The rows come from 6 hidden closed curves, with some noise, and rows from the same curve form a group. Each curve winds through 8 dimensions. The rows are also pushed far along 4 directions, which tell nothing about the answers.
Known rows, each followed by its group:
[-7 -3  1 13 13  2  0 -4  6  3 -1 -8 -6 -4  3 -8  3 -5  2 -1 -4 -4 -8]
(3)
[-18  -4   4  17  -2 -20   1 -21 -10   9  -2   6  -1  -4   3  -2  16  -5
  -4  -2  -3   8  -4]
(1)
[ 13 -12  11  -1   3   1  -2   4  -6   2   2  11  10  -5  -7   5  11 -17
   4  -7 -17  13  -7]
(1)
[  4  -6   4 -17  -1   3   3  -6  -1   4   5   7  12  -1  -8  -4   4   4
   7   3   2  12   2]
(0)
[ -3  11  -5  13  -8 -19  -5 -18 -12   8   6 -15   0  11   4   9  17  15
 -13   3   8  -4   3]
(5)
[  7   5   5   0  -8  -3  -4 -11 -11   3   5   1   4   6  -5   5   1   8
  -1  -3  -3   9  -3]
(3)
[ 0  8  0  6 -4 -5  1 -2 -4  2 -8  0 -6  5 -1 -2 -6  2 -6 -6  5 -2  2]
(5)
[  9   4   7  10  -1  -2  -2  -3  -7  -1  -3  -8   8   1   2  -5   8   4
 -10   2  -1   1  -4]
(2)
[-28 -21  13 -11   4  -2  10 -18   9   9  -5  12   3 -15  17 -17  -4  -9
   3  -3   3   2  11]
(5)
[  5   9  -7 -21  -8  -8  -3 -11   1   7   6  16  13  10 -10  -2 -10  33
   4  -3  12   0  20]
(1)
[  7   0   1   5   5 -13  -5  -5  -9   4   7   5  13   2 -12  -1  22   0
   6   7 -11  11  -8]
(2)
[ 3  5 -2  5  6 -2 -4 -9  4  0  5 -8 -9  6 -8  1 -2  6  2  5  5 -4 -9]
(1)
[ -5 -26  14 -15  -4  -1   3  -4   3   3   2  19  13 -11   8  -2   1 -18
   7  -5 -15  10   5]
(4)
[  6  10  -7 -11   2   4  -1  13  -4  -2   6  -1   0   4  -7   6   6   3
   7   3  -1   0   3]
(4)
[ 11  13  -7 -20  -1  -2  -1  -4 -14   6   8  16  20   5 -16   1   7  25
  10   0   5  11  14]
(4)
[-10  -6  14   8   4  -6   2 -11   0   0  -6   2   4  -3   6 -15   7  -6
  -1   5  -6   2  -3]
(0)
[  4  -3 -12 -19   0  10  -3  21   7  -4   9   6  -3  -4  -6  14  -3  -4
  10  -3  -4  -1   4]
(1)
[ 10  -1  -5 -27  -1   6  -2   6  -2   0  12  23  21  -5 -17   2   1  12
  20   4  -7  16   4]
(3)
[ 15   1 -16 -11  -5   3  -7   9   5   1   4  28  18   1 -16   7 -16  20
  10 -17  -6   4  12]
(3)
[  0  -8 -17 -20  -3  22   2  35  26 -11  -7  11  -1 -13  15   8 -31   0
  -4 -15   5 -23  27]
(1)
[  8  -1  -5  -8 -11  -1  -3   4   0   3   5  -1   8   4  -1   9  -2   9
  -4  -4   2   0   7]
(4)
[ -7  -8  10  -7   0   4   3  -2   2  -9   0   7  -4  -9   6  -2  -1 -10
   3  10   0   1  -3]
(3)
[ 1 -1 -7 -2  4 -2 -5 11  7 -3  4  2 -2 -1 -6  2  2 -6  8  3 -9 -2 -2]
(2)
[  4   9   0   7  -8   0  -1  -6  -3  -2  -1 -21  -4   6   7   3  -1  11
 -18   6  13  -7   0]
(5)
[ -8   4  -1  -7  -5  10   2   9   7  -6  -2 -10 -13  -1  12   3  -8   1
  -8   1   9 -12  10]
(4)
[  0   0   3   4   9  -3  -2 -11   4   1   3  -4  -8   2  -5  -3   1  -1
   1   6   4   0  -9]
(1)
[ 13  -2 -11   2   5   7  -2  14   5  -3   3   6  -1   7 -12   8  -3  -4
  10  -2  -6   0  -3]
(0)
[ -4   1  -7  -2  -5 -14  -1 -15  -1  12   2  11   8   5  -6   2   2  17
  -4  -8  10   3  12]
(0)
[  8  10  -6   7  11   1  -3   6  -3  -2   4 -10  -3   5 -10   0  10   1
   4   7   0  -1 -10]
(4)
[ 19  -1 -15 -25   2  17  -5  17   7   0  10  28   7   0 -19  13 -26   9
  26 -17 -10   4   5]
(4)
[ -9  -3  13   0   2  -9   3 -14 -12   9   8 -10  -1   0   2  -3  22 -11
   4   9  -5  10 -10]
(5)
[  5  11 -24 -26 -11  10 -11  15  14  -1   9  16   1   4  -1  16 -37  33
   9 -22   4 -18  24]
(0)
[ 5  5  5 -2  4  1  1 -7 -6  0  0  1  4 -1 -2 -8 -5  5  6  5 -1  2 -4]
(2)
[-17   1   9  18  -2  -8   5  -2   1  -5 -13 -12 -19   0  10  -7   9 -16
 -18   6   8  -4  -3]
(5)
[ 13   6  -3  15  -2  -5  -8  -6  -2   1   5 -14   7   7  -5   3  10  15
 -12   3   1   0  -6]
(4)
[ -9  -1  17  10  -2  -6  -2 -16  -2  -2   0 -12  -5   0  13  -7   6  -2
 -10   7  -3  -3  -6]
(1)
[ -4   5  -3  -8  -2   0  -2   1  -1   4   9 -10  -5   3   0   5   0   4
   8   0  -2  -1  -2]
(5)
[ -4 -12  10   6   4  -7   4 -20   0  10  -4   3   3  -5   5  -5   7  -6
 -11  -4   8   3   1]
(0)
[-24  -1   3   0  -5  -1   4  -4   9   0 -13  14  -9  -2  16  -7 -11   5
 -15 -14  11  -9  26]
(4)
[ -7   4  -7  21   2   4  -3  -1  11  -6   1 -29 -28   3  12  11  -3  -5
 -14   6  13 -19 -10]
(3)
[ 17  10 -23 -11  -5   3  -5   8   1   1   6   9   8   9  -8  15 -16  24
   4 -11   8 -10  16]
(4)
[ -2   7   5  -9  -5 -14   7 -22 -17  13  -5  15   9   5  -1  -5  -2  13
  -2  -4  14   6  16]
(1)
[ 10  17 -23   7  -2   5 -13  22  10 -10  11 -18  -8  14 -13  12  -4  17
   6   3  -5 -11  -9]
(0)
[  2  15  -4  11   3   4  -3  19  -8  -7   3 -21 -18   7  -3  10  13  -9
   0   5  -3  -5 -15]
(2)
[  7 -14  11   0  10   4   0  -1   0  -8   6   7   5 -11  -7   0  15 -19
   8  15 -11  13 -17]
(3)
[ -2   7 -14 -17  -3  17  -2  27  15 -10   0  -5  -5  -3   3   2 -21  11
   4  -2   3 -14  10]
(3)
[  3  -2   1 -16  -7  11   3  -1   2  -1  -1   6   2  -2  10   3 -19   8
  -1  -6   7  -6  15]
(4)
[-24   0  -6  14   1  -7   1   1  18   0  -9 -15 -21  -1   9  -6  -3  -3
 -15  -2  14 -15   2]
(0)
[ -1   6  -7   6   6   7  -5   3   4   3   8 -23  -7   4   1   3   4   6
   1  -1  -2  -7  -7]
(3)
[ 17  15 -12  12  -7   8  -4  15   3  -7   0 -21 -14  20 -11  10 -12   8
  -2   0   4  -6 -10]
(0)
[  6  -8   6   1   5  -5   3 -14 -10   8   2  11   9  -1  -3   2  13  -6
   1  -1  -1   8   1]
(4)
[  9  -3  10 -11   2  10   4   6  -4   0  -2   4   2  -3   3  -1  -5 -10
   5  -3  -4   2   1]
(0)
[ 12  -9   4  -1   4  12  -3   8   6 -10   4   4   4  -8   2   5  -4  -7
   2   3  -9  -1  -6]
(3)
[12 -4 -1  4  7  4  0  2  2  0 -3  9  3  3 -6 -1 -8 -2  7 -6 -3  0 -1]
(0)
[ 19  14  -5 -13   1   1  -9   5 -18   2  18  12  11   9 -23  13   9  10
  24  -1 -18  14 -10]
(2)
[-7 -2 -4 -4 -1  1 -1 -2 17 -2  2 -4 -8  0  0 -1 -9  7 -5  1 10 -7  5]
(1)
[  8  -8  -7 -16   4   1   0  -5   3   5   8  17  15  -4 -15   1   0   7
  11   1   1  12   3]
(2)
[-3 11 -3 -4 -3  8 -3 19 -3 -8  2 -7 -7  1  2  6  2  2  3 -1 -2 -5 -1]
(2)
[  1   4   6   9   0  -3  -3   0  -9   3  -2   1  -2   4   2   1   4  -5
   1  -9 -11   1  -2]
(3)
[-13   2  -6   1 -13 -12   0 -13   2   6  -2   4   0   5  11   4  -3  16
 -14  -6  14  -8  21]
(4)
[ -4  10   6   5  -3 -13   6 -15 -15   5 -12   5   7   3   9 -12   2   9
  -9   0  11  -3  12]
(5)
[  7 -11   2   0   7  11   2  17   9  -5   0 -16   0  -9   2   1  11 -18
  -8   5  -3  -1  -8]
(5)
[-15  -3  -7  -3  -3 -11   2  -3   3   6  -4  16   0  -3   1   1  -1   2
  -2  -8   5   0  14]
(1)
[ -5   3  -7   3   1   5  -5  16   9  -1  -1  -4  -6   2   0   1  -5   0
   2 -12  -9  -6   1]
(3)
[-10   2   5   0  -3  -3  -2 -10  -2   2   5  -1  -8   2   2   1  -1   2
   4  -1  -3   1  -4]
(5)
[  7   3 -13  -9   4  12  -4  40   7 -11   3  -9  -8  -4  -7  10   4 -15
   7   1 -11  -4  -6]
(1)
[-6  9 -8 -3 -9 -5  1  3  1 -1 -6  7 -2  4 -2  0 -9 13 -6 -3 11 -3 13]
(5)
[ 18  23 -12   8   6  -3 -15  15  -7  -1  14 -30  -5   7 -12  14  15  10
   0   2  -5  -9 -19]
(0)
[ -4 -13  14  -6   8   2  10   0  -1   5 -12  18   6 -11   6 -14  -5 -18
   4 -10  -6   5   7]
(5)
[  3 -12   0 -31  -6   4   5   0   3   6   0  27  31 -11   2  -6  -7  13
   3 -10   2   6  27]
(5)
[-4  4 -5  2  6 -1  5  4  0  1 -6  0 -1 -1 -5 -7  5  1 -2  1 10  0  0]
(2)
[ -7   0 -17 -18  -5  -4   0   5   2   5   0  28  17  -9  -3   2  -8  16
   8 -11   2   1  22]
(1)
[ 4  4  4 -5  1 -5  0 -2 -8 -1  4 -7  7  0  0 -3 13  0 -1 12 -1  2 -1]
(2)
[ -1  -2  -9  -9  13  19  -1  19  18 -10   1   2  -8  -8  -2  -1 -10  -2
   7   1   0  -9   2]
(4)
[  5   8  -6 -15  -9   2   0   7  -5   1   3   6   4   7   1   8 -10  12
   4  -6   4  -5  15]
(0)
[-7 -1  8 -7 -4  1  1  6  2 -6 -1 -8 -5 -3  8 -5  2 -8 -1  8 -4 -1  0]
(2)
[  8   8  -6  -2  -6  -1  -2   3 -10   4   2  -4   3   7   1  10   4   8
  -6  -6   4  -3   8]
(3)
[ 1 -5  1 -6 -1  8  0  0  7 -5  3  3  5  1  3 -3 -7  5  5  4 -3 -3  4]
(0)
[  2  -5  -6 -22  -2  11  -3   5   1  -1  12  14   5  -8  -2  12  -8   2
  16  -3  -8   3   5]
(1)
[-5 -1  1 15 -2 -1 -3  1  0 -1 -3  0 -7  1  1  5  7 -4 -8 -8 -3  0 -4]
(2)
[-12  -8   3  11  -1  -1   0   0   6  -2  -7   7  -6  -4   8   2   1  -7
  -9 -11  -1  -2   4]
(2)
[-23 -12   4   2   6  -4   5   6  12   2  -8   2  -7 -10  10 -11   3 -17
   0  -5  -5  -5   3]
(5)
[-8  8 -1  4 -3 -5  0  2 -2 -1 -4 -9  3  1  7 -7  6  8 -8  3  3 -6  6]
(3)
[  3   8   6  10   5  -7   5 -16 -14   3  -5  -5  -1   3   5  -6   2   2
  -6   5   9  -3  -3]
(2)

New rows, each followed by its group:
[  0  -8   3   0  -4  -2  -2  -4   7   0  -3   9   1  -2   5   0 -10  -2
  -3  -7  -4  -3   6]
(2)
[  6  -2  -9  -7   9  12   0  10  11  -2   4  -8  -7  -5   0   6  -8  -1
   2   0   9 -12   0]
(0)
[ 18 -11   2   5   7  14   1  10   6  -6   1   0   0   2  -6   5  -1 -14
   5   2  -9   2  -9]
(0)
[ -3  11  -7   4   1   6  -1   6   1  -4  -1 -11 -11  -2   1   1 -11   2
   3   1   2  -6  -8]
(1)
[ -1 -12   8  11   6  -3   2  -2   4   5  -4 -15   3  -6   8  -7  14 -13
 -10  -1  -3  -3  -6]
(5)
[  5  -9  -3 -15   5  21   3   8  12  -5   1  10  -2  -7   4   7 -15  -2
   1  -7   5  -6  12]
(4)
[  5  13  -8   0   3   5  -3  18  -7  -4   4  -6 -10   4  -5  11   6  -2
   6   1  -2  -4  -5]
(2)
[  9   5  -8 -18   1   9  -9   6   4   1  12   9   3  -3  -7  11 -16  14
  14 -13  -5  -5   2]
(0)
[  7  -7   6   3   1   0   5 -10  -4   4  -4   0   4  -1   6   0  -2  -4
  -7  -2   6  -1   3]
(4)
[  4   8   5   1  -1  -9  -3  -7 -16   7   3  11   3   9 -11   3  13   2
   4  -6  -6  12   1]
(4)
[-17   1   4   6  -3 -11   4  -1  -2   5  -9  -7  -7   1   9  -7   8  -8
  -9  -2   4  -3   5]
(5)
[-16 -22   7 -13  -1   2   8  -8  11   3  -8  23   6 -13  14  -5  -3  -8
  -8  -9   7   1  24]
(4)
[-17 -22  14  14   8   0   6   0  16   1 -11 -15  -5 -14  22 -13   8 -27
 -17  -2  -2  -9  -2]
(5)
[ -6   7   2   6   3  -3   0   4 -10  -1   0  -6 -10   2   2   4  12  -8
   1   3   0  -2  -5]
(2)
[  5 -16  -8  -3  12  20  -3  33  18 -11   1  11   1 -14  -5   9   2 -18
   5  -9 -12  -1  -2]
(2)
[  0   8  11   5  -2  -6  -8 -17 -14   1   8   2   6   6  -1   0  14  13
  -1   1  -9   8  -1]
(4)
[ 13 -12   6   4  10   0   0  -2  -4   8   5  -9  12  -5 -10  -2  21 -13
   1   2  -8  13 -15]
(5)
[  7   4   3 -11  -2   1   5 -10 -13   2   1  12   5   1  -1   4   0   5
   1   2   8   6   8]
(5)
[  5  -8  -1   3   7  12   1  24  12 -10  -1  -8  -5  -1   0   0   5 -18
   3   7  -9  -4  -6]
(0)
[ -1 -11  14  -5  10   9   4   4   2  -3   0  -6   2 -12   9  -8   6 -18
   3   7  -8   0  -7]
(5)
[ 19   1 -19 -15   2   8  -8  22   2  -1   8  23  20  -2 -20  13   1  14
  13 -12  -9   6   9]
(2)
[  4 -18  16 -21   5   3   1 -14  -3   6   6  36  29  -9  -9 -12   1   1
  22  -4 -19  23   4]
(0)
[-10  -8  -2  -1   1  -6   3  -2   8   4  -6  13   1  -4  -2  -7  -6  -4
   3  -5   0   1   5]
(4)
[ 23  16  -3  -6   0  -1  -3   7 -19   6   3   2  11  10 -14   5   3   9
  10  -7  -6   6  -2]
(5)
[  9   6 -15   0  -9   0  -8  15   5  -3   9 -12  -4   8  -2  17  -6   7
  -1  -3  -2 -11  -1]
(4)
[ -9   5  -1   0  -5 -10  -2  -4  -2   3   3  -2  -2   5  -2  -3   2   5
   5   3  -3   2  -3]
(4)
[-13 -17  15 -13  10  10  11  -1   1   0  -8  18   2 -22   9 -14  -4 -24
  13   0  -8   9  -1]
(1)
[ 26   8   0  -9   0   8  -2  -5 -16   3  11  -3   9   7 -11  12   4   9
   5   2   1   8  -4]
(4)
[ -8  15  -7  20  -1  -4  -9   7   4  -4   1 -25 -21   9   5   5  -4   4
  -4   0  -2 -16 -11]
(5)
[-20 -27  22   9   5  -6   5  -5  10  -1 -11   9   6 -16  17 -18  12 -27
  -9   0 -13   4   1]
(4)
[  1 -13   4  -6  -1  -1   1  -3   8   1  -4  16   7  -6   3  -3 -10  -6
   0  -7  -6   1   9]
(2)
[ -7   6   6  19  -7 -12  -5 -27 -14   6   0   5   6   5   7   2   9  20
 -12  -9   4   1   3]
(2)
[ -1  11   4 -11  -6   0  -2   3 -14  -1   4   5  10   1   0   0   9  12
   5   0  -4   5   5]
(2)
[ -5 -10  -3   1   6  -1  -1  -3   7   4   3   2   0  -5   4   2   4  -6
   2  -3  -3  -4   1]
(5)
[  0 -12  16 -16   4   7   0  -1   6  -3   2  13   5  -8   3  -7  -3  -8
   9   1 -11   4   3]
(1)
[  0  -5   0 -11  10  14  -3  12  10  -6  10   2  -7  -7  -9   2   0 -11
  17   5 -12   6 -11]
(4)
[  7  -8  16 -11   7   5  -2  -1  -1  -2   7   6   6  -4  -3  -4   6 -11
  10   4 -14   9  -7]
(1)
[ -6  -1   4 -17  -6   4   0   3   4  -4   2   3   4  -4   9  -4  -8   4
   3   3  -3  -2   9]
(2)
[ -5  14  -1   1  -8  -9  -1   3  -7  -2  -1 -16  -5   7   4  -1   7   4
  -8   9   5  -5   2]
(2)
[ -5   3   8  -2   0  -6   2  -4 -10   3  -1  -2  10  -1   0 -10  15   2
   0   6  -3   7   0]
(3)
[ -8   6  10  12  -7 -14   1 -37 -11  11  -2   3  -2   9   2  -4   1  16
 -10  -4  12   6   4]
(4)
[ 12   2   3  19   2  -7  -8  -7  -6   4   4 -13   4   5  -3   4  12   1
  -7  -1  -8   1 -13]
(5)
[  1   6   3  -1  -8  -9   2 -14 -16  10  -2   4  10   6   7   2   6  11
  -8  -8   7   2  14]
(3)
[ 6 -7  0  7  1  2 -7 -2  6 -2  7 -4  1 -1  1  5 -1 -1  0  0 -9 -3 -8]
(4)
[-6 -2  3 -2 -5  3 -1 -8 -2  1  3  2  7 -3  1  1  8 11 -7 -2  5  6  2]
(2)
[ 11  16  -8  -7  -6   9  -2   8  -3  -4   4 -13  -7  12   0   9 -15  15
   2   1   7 -11   3]
(0)
[ -6  -3   0   5   5  -1  -3  11   9  -6   1  -6 -14  -2   1   1   2 -17
   4   4  -9  -5  -8]
(2)
[-3 13 -3 -4 -4 -7 -2  5 -9  0 -1  5  1  3  0 -1 -2  7  6 -4 -5 -3  5]
(1)
[  0  -7   6 -13   1   7  -3   0  13  -3   5  10  -3  -3  -2  -1 -12   0
   9  -3  -5   0   1]
(1)
[ 9  2  4  4  2  8 -2  2  2 -3 -6  4  2  1  2 -2 -8  4 -5 -8 -1 -3  4]
(4)
[-15   3   6   1  -9 -16   1 -33 -14  10   5   2   5   0   9   0  10  13
  -5   6   8   5   5]
(1)
[  0  -9  12   3   9   1   3   7   1  -6   0 -17  -5  -7   6  -5  19 -27
  -4  17  -6   2 -13]
(2)
[ 5  9  0 -4 -3 -1  1  7 -9  0  1 -5 -2  8 -1  4  6 -2  3  2  0  0  1]
(0)
[ -1   8   2  19  -9 -18  -9 -28 -10   5   8 -11   3  11   4   5   8  19
 -10   3   1  -2  -4]
(4)
[ 2 -7  0  2  2  2 -2  8  6 -1 -2 -6  8 -5  8 -2  3 -3 -7 -4 -4 -7  4]
(5)
[ 25  24 -23   0  -8  -1  -9  -5 -18   6  10   1  11  11 -14  19 -12  33
   5  -9   6  -1   0]
(1)
[ 20   4   2   1   9   4  -6  10  -3  -5  10 -17   3   2 -12   4  18  -5
   2  12  -7   3 -17]
(1)
[ -4  -2   6   5  -8  -6  -3 -15  -2   4   0   1  12   1   7  -4   2  14
 -10  -4  -1   1   7]
(3)
[-24  11 -14   6 -11 -14   0  -6   9   5  -9  -1  -7   6   9  -6 -15  22
 -12  -9  16 -16  19]
(5)
[-12   6   5   0  -5 -11   6 -17  -3   4 -11   4  -4   2  11 -14 -17   8
  -6   0  12  -7  13]
(2)
[ 2  2  1 -4  9  4 -7 12  4 -1  6 -9 -4 -8  1  2  3 -5  3 -4 -8 -7 -9]
(0)
[ -2   3 -17 -11  -1  -7  -1   2  -2   6   1  26  14  -4  -8   2  -5  14
  10 -10   1   2  16]
(1)
[-11   9  -3   9  -3 -15  -2 -15  -4   7   1  -3  -4   8  -7  -3  10  13
  -6   2   9   5   1]
(4)
[ -8  -5   2   7  -1  -2   1   3   9  -3 -11   3  -6  -3  16  -3 -10  -5
 -15  -9   5 -16  13]
(1)
[  3  -2 -15  -3  13  12  -1  26  17  -6   1   1 -11  -3  -7   4  -9  -9
  12  -4  -2 -10  -4]
(0)
[  3   2  -6  -5   3   1   0  22   0   0   1  -6  -3   0  -9   4  10 -10
   5   0  -6   2  -4]
(5)
[-6  4 -2  2 -3 -1  2  7  2  2 -7 -3 -9  2  2 -1 -7 -3 -4 -9  3 -5  3]
(5)
[ -7  13 -21   4  -5  -1  -6   9   2  -3   0   2  -5  -1   4   9 -16  15
   3  -9   0 -13   5]
(1)
[ -9   3   2   9  -2  -5   0 -23   1   6  -2   4  -7   5   1  -2  -8  13
  -8  -6  12   0   6]
(4)
[ 2  5  4 -6  0  6  0  5 -4 -6  4 -6 -4 -2 -1  1  2 -3  5 10 -1  2 -8]
(3)
[ 14  12  -8   5   6  -1  -7  -3   0   0  11 -12  -7  10 -16   6   0  11
   5   6   4  -2 -13]
(1)
[-5  0  7  2 -3  5 -6  4  4 -7  2 -6 -1 -1  5 -1  7  1 -7  1 -8  0  1]
(4)
[-7 13 -3  2 -5 -4 -6 -1 -5 -2  4 -1 -7  6  2  5 -3 10  4 -1 -2 -6  0]
(2)
[  5  -8  16  -2   4  -1  -3  -4  -1  -2   7  -7   0  -1  -6  -1  18 -14
   1  10  -9  11 -13]
(1)
[-19 -17   3  -5   4   4   4  12   7  -3  -5  12   0 -20  10  -3   6 -25
   4  -2 -12   4   1]
(1)
[-17   1  -4  10   5   5   1  -4  13   1  -6 -10 -10  -3  16 -10 -15   6
  -6  -8   6 -17   6]
(3)
[  0  11  -8   6  -6  -4   1   2  -6   4  -3 -15  -7   9   1   5   4   7
 -10  -4  11  -5   4]
(3)
[ -3   2  -1  15   2   5  -2  12   9  -3  -9  -9 -14   1   8   0 -11  -6
  -7 -12  -4 -13  -2]
(3)
[-10  -6  12  -8  -4   5   9  -1   0   0 -14  15   3  -8  14 -10 -12  -4
  -5 -11   4  -1  15]
(2)
[ 9 -3  3  4 -1  2 -5  2  0 -5  1  2  9 -2  1  2  4  2 -7  0 -7  0  0]
(5)
[ 8  1 -3 -9  9  2  1 -6 -1  6  3 13  7 -2 -7 -2 -9  8 11 -5  3  1  2]
(0)
[  2  16  -6  -2  -8  -7  -8 -15   0   3   7  -1  -2  13  -5   3 -14  31
   0  -3   9  -7   5]
(1)
[  5  -8  -4   3  -1   0   1  11   4   0  -3  -5  -1  -1   4   6   0 -12
  -6  -3   0  -6   0]
(4)
[ 13  18 -14  20  -6   4 -14   3  -2  -5   8 -16  -9  12  -4  19  -3  22
  -7  -8   1 -10  -9]
(2)
[ -3   8  -8  -1  -8   4  -2  -8   8   1  -2   3  -9   6   2   4 -24  22
  -6 -12  14  -9  12]
(4)
[  5 -16  11   5   9  -2   3  -9   0   8   1  -5  10  -8  -2  -6  18 -14
  -3   1  -4  12 -10]
(5)
[  1   2  15   3  -5  -5   2 -13 -14   3  -6   5  13   0   5  -8   7   6
  -8  -3   0   7   3]
(2)
[ 3 -8  3  6  2 -4  0 -2  8 -1 -4 -2  1 -2  5 -3 -3 -9 -9  1 -2 -5  1]
(2)
[-5  1 -2 10 -1 -3 -7  5 10 -3 -2 -2 -3  3  0 -3 -4  5 -2 -5 -7 -6 -1]
(0)
[ -9 -20  20  -1   3   4  11  -4   6  -1 -11   1   1  -9   8 -15   6 -23
  -7   4   0   8  -1]
(0)
[ 0  7 -9 -6  0  0 -3 -5  0  4  9 -6 -1  4 -7  4 -1 13  7  3  4  1 -4]
(5)
[ -4   7  -8   5  -5  11  -2   2   4  -5   1 -11  -8  -1  11  10  -5  16
 -14  -3  17 -14   6]
(2)
[-5 -5 -5  1  5  4  1 -7  7  5  4 -4 -5 -2  0  2 -1  2  1 -1  6  0 -1]
(3)
[  5   7  10   8  -1  -2   3  -4 -15   2  -6  -4   0   3   1  -3   7  -2
  -6  -1   1   5  -5]
(2)
